The rows come from 4 hidden closed curves, with some noise, and rows from the same curve form a group. Each curve winds through 4 dimensions. The rows are also pushed far along 2 directions, which tell nothing about the answers.
(in the rows, 128 means zero)
Some rows, each with its group after it:
[ 99 168 131 108 111 145 172 177  90 157 150  90 112]
q_604
[119 113 101 133 130 127 120 101 132 146 111 154 108]
q_37
[204  83 109 144 146 128 139 113 133  58  79 187 133]
q_37
[117 143 118 106 115 138 169 167  99 154 150 107 102]
q_894
[ 91 169 126 117 156 107 147 146 149 139 138  80 120]
q_763
[166 142 115 131 134 152 177 145 130  99 125 139 137]
q_763
[105 167 131 127 149 109 148 146 137 126 134  81 126]
q_604
[ 96 114 126 118 108 118 147 149  89 157 127 104  99]
q_894
[101 120 139 115 115 115 117 141  89 146 122 114 103]
q_37
[ 60 137 130  86 117 116 143 151 100 180 133 105  98]
q_763
[ 66 106 139 131 131  84  78 113 104 150  98 109  96]
q_604
[151 169 121 100 125 162 179 150 140 136 168 132 142]
q_604
[ 99  72 129 139 136  81  67  90 106 128  72 150  96]
q_604
[ 51 107 114 107 129  94 117 128 139 192 142  90  90]
q_894
[ 96 134 100 100 150 109 127 151 112 162 128 120  71]
q_894
[ 29 174 138 121 116 100 115 139 101 204 150  53  98]
q_37
[ 77 154 110 123 162  94 122 118 161 162 133  91 100]
q_37
[142 153 146 147 127 121 147 133 118 101 126 101 151]
q_37
[156 191 161 103  98 151 184 136 101 136 187 101 168]
q_604
[ 53 166 129 113 125 123 148 184  97 169 137  64  94]
q_604
[119  86 104 125 138 115  90  94 135 139 100 172 101]
q_37
[ 56 148 130  83 144 103 139 132 150 175 147 101 120]
q_763
[140 108 141 147 123 116 138 122  99  90  87 132 141]
q_763
[103 139 134 107  96 152 154 138 134 178 179 104 140]
q_894
[126 108 116 127 122 155 110 123 139 136 121 165 125]
q_604
[ 83 151 119 122 164  77 113 152 113 141 115  83  73]
q_894
[112 182 114 103 128 153 182 178 121 157 165  97 116]
q_763
[204 158 136 111 114 183 182 152 134  91 167 148 173]
q_37
[ 91 138 128 146 149  82 118 123 117 128 100  85 106]
q_37
[182 151 122 130 124 164 188 147 131  93 135 140 156]
q_763
[190 135 144 155  90 173 161 145  88  83 123 143 168]
q_763
[163  58 125 148 113 129  97  91 108  94  72 199 131]
q_763
[ 53 178 146 102 111 116 116 167  85 196 167  65  95]
q_894
[ 70 138 109 105 147  97 158 149 151 178 153  71  94]
q_894
[119 125 112 116 138 118 161 133 154 140 142 108 121]
q_894
[172  71 108 158 127 160  99 105 151  83  82 206 146]
q_604

New rows. What belongs after each?
[ 24 188 166  94 119 104 131 153 116 195 170  41 131]
q_763
[127 161 136 119 103 162 173 171  91 134 144 107 134]
q_604
[193 111 156 135  88 166 136 128  90  86 125 171 169]
q_37
[132 150 136 136 144 113 150 134 131 104 123 100 139]
q_604
[209  97 102 152 136 154 150 118 132  74  93 190 136]
q_763
[158 172 152 130 118 140 171 138 117 104 147 101 165]
q_604
[114 115 122 115 150 115 112 101 167 134 122 149 135]
q_763
[166  84 131 125 129 129 142  89 148  82  91 195 166]
q_763
[153 167 119 132 101 179 174 130 128 144 165 138 155]
q_37
[123 142 101 120 136 142 144 150 129 146 136 124  99]
q_763
[ 74 186 118 112 149 117 144 141 150 179 165  75 111]
q_37
[179 101 128 160 113 158 146 133 106  70  83 163 148]
q_604
[167  63 128 149 111 137 100  94 109  96  80 198 138]
q_763
[112 189 129 108 136 139 186 166 135 141 161  83 139]
q_763
[185 107 122 125 117 149 161 123 104  92 110 176 135]
q_604
[157 150 110 122 123 164 170 159 123 123 143 135 128]
q_763
[ 78 116 116 130 143  99 121 152 102 139  93 101  82]
q_604
[108 172 164 118 101 140 171 152  99 133 150  86 160]
q_763
[164 128 120 138 148 128 159 127 143  84 108 142 145]
q_763
[193  86 137 141  91 169 141 108 101  85 102 204 168]
q_763
[ 98 100 116 150 147 110 110 145 117 112  75 121  98]
q_604
[ 88 128 106 134 173  82 103 103 169 138 107 108  98]
q_37
[ 43 171 132 130 123  99 125 140 100 185 140  54  97]
q_37
[110 195 139 133 130 146 138 151 145 149 173  77 143]
q_763
[111 164 159 101  86 154 148 166  81 160 170  98 136]
q_37
[197 120 154 155 127 133 134 116 129  54 109 149 178]
q_37
[ 77  79 100 124 180  70  69  85 174 144  85 149  85]
q_763
[ 91 138  98 110 157 103 147 153 128 148 117 103  75]
q_763
[ 97 138 145 133 114 108 152 141 119 137 143  69 138]
q_894
[ 64 196 165  90 128 112 135 177 113 169 183  39 120]
q_37
[174  79 122 178 129 145 119 124 125  57  58 175 142]
q_604
[154 110 124 147 155 108  91  93 161  98 106 151 134]
q_894
[135  88 122 126 114 131 116 105 139 139 129 158 132]
q_894
[108 170 153 135 117 147 126 137 141 138 162  95 163]
q_604
[169 117 121 135 116 145 160 133  97 102 111 154 128]
q_37
[158  66 111 144 129 141  93  96 142 106  86 203 129]
q_604
[ 97 111 118 135 171  68  67 120 113 122  80 124  67]
q_894
[123 112 113 124 146 123 108 101 169 132 123 155 133]
q_763
[102 144 132  93 137  93 120 105 127 166 154 114 111]
q_604
[ 88 101 133 121 122 102  91 112 103 154 110 133 101]
q_604
[124  90 145 146 133  93 116 101 119  85  75 139 145]
q_763
[134 115 136 121 146  77 122  96 114 117 107 128 114]
q_604
[ 91 107 126 102 128 112 141 127 109 144 105 138 109]
q_763
[159 167 130 103 105 183 146 146 121 152 181 148 144]
q_894
[ 71  85  95 121 162  67 124 116 156 156 107  97  75]
q_894
[ 69  85 140 136 154  56  76  89 133 124  70 116 112]
q_763
[141 190 149  87 103 153 164 126 130 163 205 113 163]
q_604
[138 138 104 124 132 153 143 143 132 137 142 139 110]
q_763
[128  95 140 165 138 106  79  98 144  93  86 139 144]
q_604
[ 37 154 131 133 127  91 107 126 103 186 123  67  92]
q_37
[173 159 156 144 103 180 137 120 151 102 160 142 201]
q_604
[ 91 178 129 116 148 119 134 133 157 164 164  81 128]
q_37
[146 100 126 149 150 100  85  91 159  98 102 150 136]
q_894
[109 115 114 144 134 149 111 144 145 124 106 140 125]
q_604
[ 49 156 134  78 117 120 158 159 102 189 151  90 105]
q_763
[143 156 150 129 127 143 122 115 157 122 158 122 168]
q_37
[173  84  91 145 150 126 122 114 138  93  81 181 102]
q_763
[ 82 189 151 110 121 127 128 148 134 175 185  65 138]
q_894
[ 69  91 105 152 160  95  87 139 135 122  66 117  79]
q_604
[ 93 179 109 103 129 155 152 171 128 183 175  94  98]
q_763
[167 168 141 116 104 192 162 129 157 132 183 150 190]
q_763
[ 84 129  94 116 165  97 134 148 131 152 107 103  64]
q_763
[ 92  99 111 114 138 103  88 112 136 164 125 140  90]
q_894
[141 183 163 125 116 143 158 158 119 113 164  84 167]
q_37
[110  58 113 124 141  89 107  98 113 115  60 172  96]
q_763
[150 197 144 118 120 168 152 146 147 140 191 104 165]
q_894
